There are 10 hidden switches. A switch that is on adds its own fixed numbers to the row, and there is some noise. The rows also spread widely along 13 directions, which tell nothing about the answers.
In the rows, zero is written as 128.
Known rows, each followed by its switches (1 for on, 0 for off):
[114 129 123 114 120 143 118  95 164 188  94 114 142 104 138  95 143 170
 155  85  99 115 155  86  95 124]
1 1 1 0 0 1 0 0 1 0
[102 151 142 104 149 148 153 148 138 123 101 132 115 145 135 140  97 113
 153  76 142  80 134 116 140 119]
0 1 0 1 0 0 1 1 1 0
[147 118 142 125 122  96 155 116  94 146 179 116  97 144  84 150 128 151
 116 179 122 151 123  83 119 142]
0 0 1 0 0 1 1 0 0 0
[121 101 160 147 149 148 109  93 126  92 139  67 105 132 124 119 144 154
 101 122 169 154 141 134 133  92]
0 0 1 1 0 0 0 0 1 0
[103 103 153 174  93 118 152 157 128  82 134 151 121 144 113 123 119 168
 157 158 132 120  97  96 128 129]
0 0 1 1 1 0 1 1 1 0
[138 121 123 135 105 112 158 139 132 135 133 131 124 123 140  99 113 164
 117 134 123 130  94 106 118 144]
0 0 1 0 1 1 1 1 1 0
[132 115  67 149 111 138 119 170 141 148 146 115  60  99 144 125 116  93
 121 193 134 145 136 110 148 100]
0 0 1 0 1 0 1 1 0 0
[169  76 111 116 109 128 126 110 124 133 155 127 111 170 110 107 142 133
 146 115 104 141 128 111 102  92]
0 0 0 1 0 0 1 0 1 0
[ 85 154 132  83  86 118 116 121 116 140 136 121 139 142 113 126 149 167
 132 102 154 138 111 127 141 110]
0 1 0 1 1 0 1 1 1 0
[150  69 109 109 133 118 155 129  97 160 127 158 110 161  54 176 115 128
 118  80 149 129 125  73 139 177]
1 0 1 1 1 1 1 1 1 0
[110 127 136  97 141 136 148  98 111 152 119  93 144 140 123 152 146 176
 149  79 145 147 131  81 115 129]
0 1 1 1 0 1 1 1 0 0
[106 163 137  95 133  97 127 108 107 170 136 107 178 145 114 156 158 157
 102  95 127 168 136  74 119 154]
1 1 1 0 1 0 1 1 0 0
[112 141 165 136 144  98 152 135 135 132 115 127 134 142  86  99  73 143
 122 115  89 110 145 121 123 145]
0 0 0 0 1 0 1 0 1 1
[ 98 105 109 127  64 133 105 137 153 171  91 149 126 122 112  92 141 149
 183  99 119 134 136  89 117 104]
0 1 1 1 0 1 1 1 1 1
[135 143 135  97 112  67 172 167 160 113 122 165 155 168  67  81  78 148
 168  90   9 111 112 155 109 125]
1 0 0 0 1 1 0 0 1 0
[112 114 153 162 129 143 138 145 166 106 116  88 127  95 157 109  96 175
 154 139 124 150 134 107 121 115]
0 0 0 0 0 1 1 0 1 0
[ 87 130 119 128  65  94 111 157 113 158 144 187 143 155  87 160 168 134
 148 142 106 130 125  59 129 124]
0 0 1 1 0 0 1 1 0 0
[108  92 146 152 114 104 146 165 144 115 102 142 141 144  99 103 102 138
 157  96 116 154 133 129 128 126]
0 0 1 0 0 0 1 1 0 0
[130 118 135 160 110 105 145 145  99 153 160 160  67 125  94 113 100 116
 107 229 142  87 126  79 118 152]
1 0 0 0 1 0 1 1 1 0
[121 135 134 120 105 106 150 148 127 137 148 135 132 133 117 133 121 151
 138 132  88 133 117  93 121 124]
0 0 1 0 0 1 1 1 1 0
[116 150 110 119 105 115 131 167 151 117 129 157 134 147 105 145 145 111
 149 122  84 106 124  94 135 122]
1 1 1 1 1 1 1 0 0 0
[119  88 138 138 110 128 143 168 153 110 116 136 104 144  87 154 106 161
 210 101 144 146 114 107 145 114]
1 0 1 1 0 1 1 0 1 0
[131 155 168 122 136  86 157 155 113  83 139 154 156 169  92 155 127 124
 113 110 117 129 107 102 138 170]
1 1 1 1 0 1 1 0 0 0
[110 108 156 116 131 115 121 101  82 144 174  78 119 165  93 137 161 126
 103 155 146 162 154  71  99 102]
0 0 0 1 1 1 1 1 1 0
[129 151 109 100 143 135 148 109 120 175 120 115  94  98 123 135  87 146
 112 117 134 114 134  97 145 152]
0 1 0 0 0 0 0 1 1 1
[ 99 114 118 106 136 128 145 146 145 154 107 133 108 131  61 155  98 142
 178  89  78 115 155 116 142 114]
0 0 1 1 0 1 1 0 0 0
[105 163 141  98 132 148 144 110 129 112 145  91 110 119 122 164 145 174
 137 102 139  97 102  85 147 104]
0 1 1 0 0 1 0 1 1 1
[105 162 163 104 123 131 145 109 142 113 126 133 100 136  85 123 129 204
 182 115 107  48  94 111 129  97]
1 0 1 1 0 1 1 0 1 1

New rows. What belongs after each?
[156 116 132 126 121 152 146 103 165  67 137 107 113 145 143  95 147 168
 168  92  94  92  99 125 119  72]
0 1 1 0 0 0 0 0 1 1
[192 148  52  83 137 150 156 114 159 172 109 121  89  97 158 102 114 150
 150 102  72  96 103 117 118 116]
1 1 1 0 0 1 1 1 0 1
[160  98 125 150 103 103 165 165 108 123 164 163 124 172 121 147 130 105
 144 152  99 143 109  48 104 142]
0 0 1 1 0 1 1 1 1 0
[144 136 152 126 151  84 171 137 116 132 141 140 155 148  93 129 101 134
 104 119  51 133 130  87 105 161]
1 0 1 0 0 1 0 1 1 0
[113 120 119 143 124 123 131 132 129 149 140 117 118 119 121 128 120 135
 109 141 119 143 138  91 128 128]
0 0 1 0 1 0 0 1 1 0
[151 129 133 120  97 124 121 106 157 154 116 156 128 156 135  80 154 168
 160  91 115  85 105  98 101 109]
1 0 1 0 0 0 1 0 1 1
[128 103 125 116 107 121 154 137 145 156 120 145 108 138  85 122 106 151
 184 123 108 101 132  86 110 138]
1 1 0 0 1 1 1 0 1 0
[150 101 125 129 140 124 132 119 123 127 167  83  92 115 101 132  99 136
 107 171  98 167 151 127 131 109]
0 0 0 0 0 0 1 0 1 0
[115  75 141 154 120 116 131 135 117 134 128 105 114 131  90  98 103 128
 113 157 128 170 152 108 113 126]
0 0 0 1 1 1 1 1 1 0
[108 178 160  98 138  97 138 137 122  91 127 114 167 142 112 116 136 148
 104 101  96 136 113 142 132 125]
1 1 1 1 0 1 1 1 0 0
[140 114 100 108  90 129  96 116 162 149 144 110 132 136 140  93 174 130
 125 105  73 148 141 114 108  70]
0 0 1 0 0 1 0 0 1 0
[121 123 171 125  99  99 124 102 106 108 157 103 143 161 114  83 173 190
 147 156 134 151  98 108  86  92]
1 0 0 1 0 1 1 1 0 0
[129 108 130 112 123 141 122 115 149 119 122  98 116 123 106 107 125 157
 160 119  98 136 144 131 115  92]
1 1 0 1 0 1 1 0 1 0
[133 135 130 111 122 100 133 103 100 165 173 129 109 143  82 139 144 145
 110 165  84 125 137  78 107 118]
1 0 1 0 0 0 0 1 1 0
[129  84 114 109 102 125 121 130 141 118 124 138 105 146  77 121 137 145
 150 104 150 126 121 139 141 117]
1 1 0 0 1 0 1 0 0 0
[118 123 140  99 128 102 161 135 126 176 121 134 127 137  76 135  95 169
 166  95  98 129 129  98 115 141]
1 0 1 0 0 1 1 1 1 0
[133 113  98 107 128 152 131 109 149 175 110  98  98 108 119 118 117 159
 169 123 114 126 147  98 110 112]
1 1 0 1 1 1 1 0 1 0
[133 131 136 100  91  86 108 104  97 192 163 115 111 142  80 116 146 163
 121 159 134 180 130 103 114 131]
1 0 1 1 0 1 1 0 1 0
[151 135 121 109 141  84 153 156 140 145 124 109 144 146 115  82  78 120
 144 114  66 185 141 156 107 117]
1 0 0 0 0 0 1 1 0 0
[142 151  94  99 116 130 118 133 150 169 136 106 113 134 151 124 124 130
 150 106 103 160 133 124 128  91]
0 0 1 1 0 0 1 0 1 0
[105 183 139 156 128 125  93 150 139 196 128 107  94 112 188  92 120  67
  85 186 164 128 174  92 120 123]
0 0 1 0 0 0 1 0 1 0
[100  81 138 154 111 128 128 119 120 147 132  94 129 118 115 123 141 177
 139 153 152 170 142  67 107 127]
0 0 0 0 1 1 1 1 0 0
[121 131 117 124 149 142 155 154 139 105 104 113 109 108 127 135  96 127
 125 105 124 128 126 133 149 133]
0 1 1 1 0 1 1 1 0 0
[142  90 121 106 127 143 116  85 117 172 146 124  94 148  85 149 167 146
 137 117 136 104 144  71 112 110]
1 0 1 1 0 1 1 0 1 0
[ 84 173 170 118 151 112 162 134 126  98 141  89 121 139 100 122  97 185
 175 146 108 113 116 126 119  98]
1 0 0 1 1 0 0 1 1 0
[145 103 123 119 116 131 125 105 131 137 127 113 120 141 114 108 132 158
 137 118 136 137 128 113 114 124]
1 1 0 1 1 0 1 0 1 0
[122 148 143 120 102  99 128 161 138 146 123 173 140 168 112 116 140 106
 133  91 113  98 118  78 123 131]
1 0 1 0 0 1 1 1 1 1
[114 200  84  67  78 128 112 135 152 121 131 156 149 132 163 142 193 176
 153  75 131 102  58 121 153  97]
1 1 1 1 0 0 0 1 0 0
[114 104 112 111 115 124 169 129 142 175 121 140 112 130  69 141  96 202
 220 113  67 107 129  82 106 115]
1 0 1 0 1 0 1 1 1 0
[121 165 133 109 122 132 130 132 146 156  66 153 129 146 179  72 130 134
 145  61 197  87 103 132 118 141]
1 1 1 1 0 0 1 1 0 0
[ 84  74 130 140 104 133 119 108 122 173 104 107 127 105  86 119 125 191
 131 116 150 171 146  91 124 138]
0 0 1 1 1 1 1 1 1 0
[ 74 106 179 130 132 121 139 111 109 181 125  89  99 109  61 151  90 165
 154 158 151 148 182  76 119 149]
0 1 0 0 0 1 1 0 1 0
[136 129 124 136 112 105 134 133 138 136 138 129 132 140 105 134 144 164
 145 130 110 137 111  69 118 138]
1 0 1 0 1 1 1 0 0 1
[128 145 112 103 123 127 121 118 118 169 119 111 124 131 149 102 147 116
 103 112 145 140 135 110 117 125]
0 1 1 1 0 1 1 1 0 0
[108 135 135 132 103 125 116 123 123 128 133 118 102 152 118  94 166 109
 141 141 137 115 136  94 115  89]
0 1 1 1 0 1 0 1 0 1
[127 135 123 119 129 123 122 118 137 143 129 121 127 121 129 121 131 152
 101 114 114 132 127 121 133 126]
0 0 1 0 0 0 1 0 0 0
[134 118 131 124 120 129 141 107 127 161 147  94 102 143 109 133 139 175
 175 147 129 144 128  70 100 110]
1 0 1 1 1 1 1 0 1 0
[132  83 112  99 109 136 134  70 125 177 114 129 124 148  85  85 152 159
 126  87  92  86 146  78  84 121]
0 1 0 0 1 1 0 1 1 1
[143 128 115 129 100 104 147 141 138 142 128 184 109 141  91 107 113 156
 175 159  59  79 116  99 103 125]
1 0 0 1 0 0 1 0 0 0
[106 120 105 147 101 144 131 148 137 167 115 135  87 111 135 104 105 118
 159 176 126 110 150  86 114 116]
0 1 0 1 1 0 1 1 1 0
[132 175 110  70 127 107 137 107 140 149 144  78 164 131 132  97 144 162
 121  96  50 157 125 130 102  93]
1 1 1 0 1 1 0 1 1 0
[ 97 102 129 106  83  95 132 122  96 179 136 151  97 144  37 102 120 155
 128 148 113 121 134 114 121 130]
0 0 1 1 1 1 1 1 1 0
[158 139  98  94 108 122 150 150 154 170 108 145 140 157 156 119 117 121
 171  52 111 143 115 104 118 140]
0 1 1 1 0 1 1 0 1 0
[133 127 155 126 161 129 153 124 133 149 107 106 120 172 141 110 124 116
 155  85 153 119 145  97  97 120]
0 0 1 1 0 1 1 0 0 0
[122 112 128 132  81 131  88 128 152 110 120 155 143 121 131  91 170 136
 107 130 103 106 125 105 119 116]
1 1 0 1 0 1 1 0 1 0
[124 126 137 120 135 135 139 109 134  91 121 114 166 122 136 137 150 203
 101  82 120 124  86  99 129 139]
1 0 1 1 1 1 1 1 1 0
[117  82 112  83 114 130 131 106 122 160  95 155 121 160  64  87 124 125
 122  59 104  87 153 140 116 120]
0 1 0 1 1 0 1 1 1 0
